All groups share one centre, and each spreads out both ways along 10 directions, with some noise.
In the rows, 128 means zero.
Some rows, each with its group after it:
134,136,118,189,98,135,142,124,122,182,140,105,133,134,177,121,143,144,116,138,146,163,80,76,141
J849
129,120,115,134,125,120,114,132,105,116,100,127,125,101,135,103,137,143,179,176,132,117,91,141,92
J644
157,114,120,85,128,147,157,116,105,101,119,161,131,140,148,132,99,116,128,178,144,107,136,121,66
J167
130,112,137,124,125,144,145,135,88,127,108,149,97,113,150,134,133,151,103,161,137,140,120,123,89
J644
96,134,98,157,145,128,132,152,120,170,114,81,84,120,173,111,129,137,105,149,105,130,113,103,121
J78
116,121,110,179,121,115,116,146,114,150,108,132,134,144,149,108,127,111,135,159,116,111,111,131,170
J167
117,130,128,151,105,146,155,123,124,147,144,122,128,123,162,143,161,142,59,117,133,170,122,117,115
J664
168,119,149,146,109,132,125,131,115,144,123,153,143,129,132,116,119,137,163,163,153,131,87,117,120
J849
155,132,128,135,138,136,160,146,159,159,115,110,95,120,149,100,146,142,161,135,151,128,100,124,97
J849
126,136,122,113,126,128,147,86,113,133,118,116,127,136,178,126,114,161,146,140,98,123,126,102,105
J644
143,125,119,115,156,132,107,109,125,147,151,139,129,159,111,147,84,121,138,151,102,121,162,119,146
J167
113,120,119,169,154,107,108,151,111,133,90,125,101,124,133,96,97,66,125,136,148,75,128,149,180
J644
143,143,139,130,108,133,105,90,129,120,136,140,126,105,155,123,141,170,88,113,110,129,141,126,113
J664
147,150,105,133,149,153,130,111,167,147,148,118,78,133,146,134,125,146,88,101,96,118,170,111,133
J849
126,138,130,155,135,128,113,129,140,146,117,140,105,126,136,119,135,141,95,116,96,117,150,152,164
J664
145,130,146,177,91,125,94,119,101,122,128,157,155,113,132,121,137,132,109,138,138,130,98,133,163
J849
109,113,134,169,104,126,126,160,96,129,108,134,125,112,134,121,150,109,110,137,167,141,92,130,143
J849
138,135,116,148,132,125,114,112,132,134,149,118,151,143,127,126,106,89,132,132,140,117,124,113,144
J167
138,122,165,120,119,131,162,99,86,108,88,140,119,101,182,117,114,129,116,124,158,111,106,112,101
J644
128,120,133,170,115,133,148,178,128,167,109,130,94,118,141,115,160,143,120,130,151,156,95,123,139
J849
171,135,129,135,104,143,139,63,119,124,123,158,111,140,165,136,114,163,138,122,119,113,133,101,129
J78
129,135,121,145,133,125,110,117,117,120,106,130,104,114,145,115,129,141,127,136,108,100,129,138,133
J849
164,140,145,186,133,145,142,150,156,156,109,150,123,134,135,113,138,104,133,123,141,111,104,159,182
J664
148,137,131,138,133,144,145,104,143,160,147,144,129,145,154,138,127,150,89,128,102,148,144,122,130
J849
145,122,159,148,121,129,108,161,97,139,117,154,147,108,130,119,129,135,115,168,142,136,94,139,126
J78
128,118,126,125,130,146,159,120,110,137,142,136,118,150,144,151,102,97,67,119,157,141,154,93,124
J167
109,142,128,139,127,105,128,103,132,140,103,117,121,143,162,115,122,154,146,113,77,103,138,125,176
J644
150,121,119,117,128,129,87,137,117,98,138,138,106,121,93,129,95,98,129,122,172,95,146,105,136
J664
159,124,137,152,124,139,127,122,121,145,159,155,150,158,123,145,93,87,107,135,159,133,128,98,167
J664
136,128,120,147,104,122,69,135,104,136,131,146,107,112,121,120,137,179,137,155,104,125,124,114,139
J664
132,123,113,125,124,142,131,127,117,134,153,132,128,134,124,147,128,127,108,147,137,152,133,110,103
J664
116,118,146,141,123,114,124,123,81,121,94,123,128,93,139,112,123,133,157,149,150,119,89,126,113
J167
157,136,112,148,105,139,77,133,129,101,137,144,128,89,102,111,153,147,155,143,139,114,99,136,114
J849
149,127,162,148,123,119,110,137,107,118,109,159,155,113,123,109,113,94,119,133,159,104,112,148,153
J78
134,112,133,110,134,123,134,114,106,99,78,151,94,108,139,118,130,156,156,149,119,95,131,162,102
J78
114,109,94,130,132,130,125,178,118,118,107,130,74,121,115,123,140,120,121,148,134,114,130,143,117
J167
113,129,92,137,130,125,107,120,135,138,168,106,154,156,117,140,108,84,104,126,141,134,145,101,146
J664
132,119,101,126,131,137,120,148,133,115,122,132,78,113,105,128,143,135,133,127,144,120,138,131,114
J78
132,127,123,124,142,124,135,99,130,124,119,134,161,143,156,116,108,111,139,160,112,108,128,149,114
J167
160,144,118,151,126,135,67,105,136,112,137,148,124,117,115,120,114,139,141,136,103,84,136,139,152
J849
169,138,136,153,122,133,86,149,139,136,135,141,130,109,105,106,130,129,149,144,141,111,108,139,135
J78
114,133,113,133,119,119,117,128,145,127,136,120,142,132,121,122,154,142,141,129,100,136,125,143,131
J644
130,125,136,107,138,125,104,128,117,101,110,148,93,108,120,125,117,133,99,115,128,97,163,147,126
J664
161,118,141,145,129,130,143,168,149,165,140,139,129,143,109,120,125,101,146,134,175,143,107,122,139
J849
164,149,128,140,121,152,140,93,147,131,162,119,146,121,153,129,126,108,86,101,166,131,122,102,112
J644
149,122,106,131,117,135,106,106,146,132,160,161,155,156,99,151,137,137,130,146,102,145,152,153,135
J78
96,117,124,134,153,125,139,163,104,142,96,128,89,118,144,124,131,138,97,151,109,128,136,146,120
J78
132,128,101,142,122,138,101,162,142,137,147,128,91,136,96,134,139,131,120,110,131,132,139,108,155
J644
165,125,113,124,132,133,113,115,114,130,139,137,114,144,131,127,79,109,156,155,141,97,129,87,131
J167
105,128,110,153,136,108,106,143,135,121,112,108,149,123,113,98,127,73,148,135,151,99,110,156,147
J167
105,122,136,137,145,131,120,168,130,155,139,146,141,127,120,137,151,142,73,162,92,164,138,175,123
J78
132,138,106,162,121,116,111,89,162,121,119,150,128,143,127,120,149,130,134,97,95,103,156,174,185
J78
114,113,121,109,148,122,137,124,95,121,105,124,100,120,137,129,110,135,141,155,125,118,131,125,101
J167
115,106,101,139,124,116,88,153,99,137,143,136,142,147,96,133,106,114,156,180,125,136,121,119,141
J664
115,108,115,132,123,129,117,175,108,105,118,126,101,102,92,127,139,100,127,133,185,125,115,127,112
J167
155,128,154,119,139,144,114,167,110,142,135,146,125,106,129,122,124,143,103,172,134,140,109,124,87
J78
151,114,123,110,126,125,135,82,114,93,118,163,124,150,122,139,89,94,144,116,159,88,157,124,150
J78
148,118,119,145,118,122,106,120,89,151,114,143,115,142,146,121,101,161,173,187,98,125,106,103,134
J644
163,112,114,151,141,146,101,156,103,136,131,156,101,118,103,124,114,110,130,187,160,119,117,136,107
J644
133,140,119,164,105,132,95,115,95,124,98,134,94,91,161,111,150,188,134,146,96,108,104,120,128
J849
164,138,123,139,141,164,131,123,159,128,162,137,125,108,119,131,142,106,62,114,158,129,143,149,97
J644
92,123,115,167,119,108,115,146,108,146,109,117,137,121,143,114,147,123,116,147,124,135,109,142,148
J664
128,128,127,110,137,138,137,124,144,111,153,135,136,142,109,150,112,86,83,98,146,123,165,131,137
J644
150,126,143,151,132,125,89,138,117,134,124,147,109,110,105,116,121,141,151,136,123,113,118,137,158
J167
111,117,129,146,138,124,130,139,109,151,110,144,120,149,139,133,116,127,108,155,107,133,140,140,154
J664

New rows, each followed by its group:
155,126,113,147,146,156,115,130,148,146,164,154,142,120,113,135,147,123,81,171,122,149,137,179,90
J644
152,124,143,102,115,150,145,135,110,101,122,142,80,111,128,141,121,141,104,97,173,125,135,84,105
J644
101,126,130,119,128,120,151,119,115,117,86,115,113,107,165,116,151,162,130,129,111,122,120,144,96
J644
119,133,121,158,143,131,119,145,119,177,131,122,109,145,159,126,113,136,89,144,94,134,133,113,157
J78
134,110,112,134,129,112,78,138,93,138,143,154,149,162,94,134,80,104,166,184,119,117,131,115,163
J664
138,116,130,115,128,129,131,102,124,100,123,163,143,139,116,140,126,118,128,131,130,118,153,160,124
J78
145,137,143,143,145,128,108,87,118,157,155,131,129,144,133,143,89,138,127,127,103,127,143,103,166
J167
150,124,101,139,123,158,126,143,122,131,142,124,96,96,128,125,158,151,118,162,154,145,102,120,63
J644
139,124,119,139,131,134,127,111,128,143,137,152,99,158,132,149,113,132,96,118,105,126,168,119,171
J78
117,119,107,151,140,117,104,151,121,147,141,122,143,146,114,123,103,86,134,160,131,123,127,128,154
J78
143,104,160,140,114,126,149,132,83,160,118,166,147,147,152,138,111,139,133,179,137,158,100,110,127
J849
117,117,133,125,148,130,132,152,108,135,110,138,95,130,127,130,115,121,99,147,122,121,145,130,132
J78
129,127,146,148,150,116,137,143,155,155,109,141,139,142,123,111,131,108,121,127,116,121,139,177,164
J849
128,129,116,134,102,113,108,142,124,107,118,108,124,119,113,105,125,121,189,114,159,105,96,94,144
J644
128,133,142,167,106,116,116,129,108,143,98,133,119,122,159,109,133,152,137,132,118,119,99,116,161
J644
155,134,107,145,108,140,135,157,154,107,105,149,120,120,145,99,160,107,109,140,155,96,115,157,111
J167
148,119,108,139,110,131,101,143,133,94,122,144,109,110,84,120,150,124,166,135,156,107,116,151,123
J78
83,119,114,126,149,126,163,138,104,138,95,106,85,125,173,126,126,128,91,137,117,122,137,122,109
J78
138,145,139,166,138,120,102,124,132,165,148,117,186,145,144,111,93,70,114,146,135,116,109,124,172
J78
129,127,135,159,119,134,145,161,134,153,115,121,95,112,139,119,158,132,105,121,158,144,106,121,131
J849
152,141,106,157,122,142,128,114,142,157,154,132,130,157,155,133,109,111,94,125,128,125,136,88,159
J167
97,126,103,164,128,116,90,130,96,118,93,124,90,114,146,111,126,142,118,142,95,92,132,139,154
J849
142,122,129,155,125,140,119,151,117,132,121,143,99,111,126,124,130,114,100,126,154,122,124,126,137
J644
151,133,113,157,134,142,118,138,143,129,132,126,106,102,127,114,147,114,108,125,155,112,120,137,118
J644
154,147,111,143,133,143,114,137,141,143,127,115,78,109,143,111,136,150,131,125,123,108,123,105,123
J78
101,143,120,192,124,108,124,119,124,152,88,97,140,102,182,78,160,126,131,152,111,113,83,161,138
J644
134,121,119,122,154,120,111,131,125,119,108,142,110,123,119,116,115,117,147,154,116,93,140,163,126
J644
118,131,138,135,145,124,123,126,125,112,111,112,103,92,119,115,127,98,114,88,169,103,128,141,136
J167
126,139,93,163,102,137,108,114,116,113,131,92,129,90,150,109,152,138,141,139,154,123,79,95,98
J849
128,124,116,140,116,121,110,142,119,127,123,128,125,126,115,125,131,126,153,139,133,125,112,113,139
J644
152,150,148,160,136,126,98,130,149,137,124,130,159,106,139,94,138,122,125,134,119,100,108,165,141
J78
123,128,119,127,125,117,134,111,107,109,93,96,111,110,155,99,109,120,175,134,152,87,99,100,108
J644
126,117,109,154,113,130,117,172,118,129,118,136,102,120,112,117,146,117,120,140,157,123,109,127,135
J167
162,120,117,94,127,142,121,127,115,116,136,132,82,140,116,140,84,130,150,128,150,105,144,72,119
J644
132,107,132,114,133,122,124,117,99,101,100,152,130,129,119,125,103,113,161,155,145,97,130,144,119
J78
151,123,101,157,126,144,90,159,131,160,152,153,105,138,100,138,133,141,125,162,108,142,133,127,150
J644
150,142,128,150,145,147,142,105,136,135,121,116,96,112,170,109,111,103,84,109,158,96,131,119,114
J644
140,150,111,169,105,141,121,118,163,141,146,102,144,99,146,107,179,144,116,120,140,145,95,130,107
J644
145,139,89,147,113,145,157,122,149,136,116,121,119,140,185,104,139,119,96,142,134,105,118,116,107
J167
132,140,110,169,119,134,121,147,157,149,154,111,142,127,121,121,150,101,102,109,163,145,108,121,145
J849
99,121,91,137,128,117,110,111,81,103,119,102,121,123,144,124,90,87,131,148,152,89,120,92,129
J849
113,153,107,140,127,124,135,97,160,137,130,95,139,131,158,115,145,133,124,104,97,124,132,125,138
J644
140,138,116,115,144,126,96,92,124,103,115,141,124,119,134,120,107,141,142,149,84,83,152,154,121
J849
95,117,102,119,133,135,165,113,117,120,113,113,85,130,158,140,135,124,86,110,137,128,150,118,109
J78
169,145,130,145,149,139,78,176,141,154,129,128,92,103,111,100,117,148,144,159,108,103,113,131,130
J78
156,129,152,135,118,122,117,105,126,93,106,156,160,103,126,102,135,112,151,128,156,94,106,166,121
J78
135,123,103,139,122,127,99,132,110,114,118,121,119,111,116,115,124,126,166,163,140,106,108,122,113
J849
132,143,138,170,109,125,107,106,135,151,131,141,147,120,154,119,154,159,94,131,94,142,117,144,152
J664
122,131,121,155,148,124,114,152,134,146,88,135,63,119,138,109,142,166,135,136,87,102,137,157,154
J849
154,128,136,122,138,141,117,127,116,136,108,153,89,114,138,121,120,171,140,155,98,112,133,135,116
J78
160,147,116,134,140,131,94,110,152,111,125,126,108,108,126,109,123,132,139,118,115,79,140,145,133
J849
140,132,142,162,148,141,169,141,144,138,94,137,103,124,149,113,132,102,110,110,142,100,121,160,154
J664
125,117,124,113,153,147,150,119,115,142,133,149,104,143,142,150,105,122,70,144,117,132,165,136,113
J644
133,115,147,109,147,124,108,138,108,90,105,133,103,87,93,118,115,108,155,122,174,96,126,145,108
J167
97,125,96,134,143,121,118,144,126,112,126,115,119,127,114,127,122,79,100,121,148,107,149,139,137
J849
133,141,113,165,141,124,101,143,138,150,102,117,88,107,143,96,143,158,144,143,92,102,115,151,143
J78
149,120,118,131,152,147,128,124,105,153,118,147,75,135,151,133,101,152,109,175,99,114,144,123,114
J644
151,139,91,169,107,133,105,104,147,146,160,123,123,145,125,130,139,132,140,124,128,133,122,101,156
J78
111,138,94,155,128,126,135,138,141,130,108,94,99,112,154,100,149,114,121,121,138,104,111,126,118
J167
122,113,115,156,101,125,94,143,67,116,100,131,94,105,129,118,133,156,154,174,132,117,93,102,124
J849
125,125,129,166,98,125,132,126,97,141,112,124,145,110,157,108,149,144,149,161,142,143,70,117,114
J849
134,113,126,123,151,137,126,139,109,138,118,161,102,135,123,138,117,138,103,165,105,127,152,152,120
J644
126,137,101,151,128,125,91,120,129,115,142,117,141,123,115,119,115,91,121,128,139,103,128,130,145
J849
163,145,143,138,151,152,97,173,148,171,158,141,110,114,123,122,138,165,83,156,91,144,132,133,117
J78
116,137,91,146,110,114,51,117,131,134,150,118,125,115,121,112,140,171,136,146,84,125,133,119,133
J664
131,99,141,115,114,134,150,159,77,95,75,159,94,102,135,119,136,130,120,165,174,115,103,139,82
J167
185,131,133,151,97,139,129,128,128,129,120,186,160,150,157,111,122,115,118,169,131,105,115,139,141
J167
167,123,101,143,88,144,121,93,122,115,135,159,105,129,126,142,157,188,156,138,124,143,122,110,116
J78
169,115,148,115,127,141,151,137,131,131,144,144,146,136,114,133,108,95,133,140,188,140,118,113,107
J849
176,137,132,178,93,135,103,139,130,145,130,163,142,140,136,105,124,122,133,151,140,109,98,116,171
J167
139,114,126,117,106,131,112,150,109,110,133,148,126,127,92,139,134,135,148,144,148,142,119,118,121
J644
183,139,146,139,149,130,108,146,175,143,132,163,120,135,93,109,124,123,153,121,122,101,143,173,161
J849
162,126,137,138,113,125,100,124,109,122,124,152,139,129,117,119,102,128,167,149,140,106,108,112,149
J644
183,146,136,125,120,140,139,88,154,119,119,155,155,138,169,108,110,111,118,137,135,87,130,136,118
J167
129,118,121,151,113,118,127,105,103,124,84,146,97,125,150,118,131,160,160,146,113,106,120,134,135
J78
126,138,90,148,131,123,95,94,116,123,130,101,128,129,147,113,96,103,143,140,124,84,128,102,141
J849
129,154,125,161,121,132,125,117,184,118,133,122,135,95,129,110,189,128,90,74,128,123,136,185,134
J78
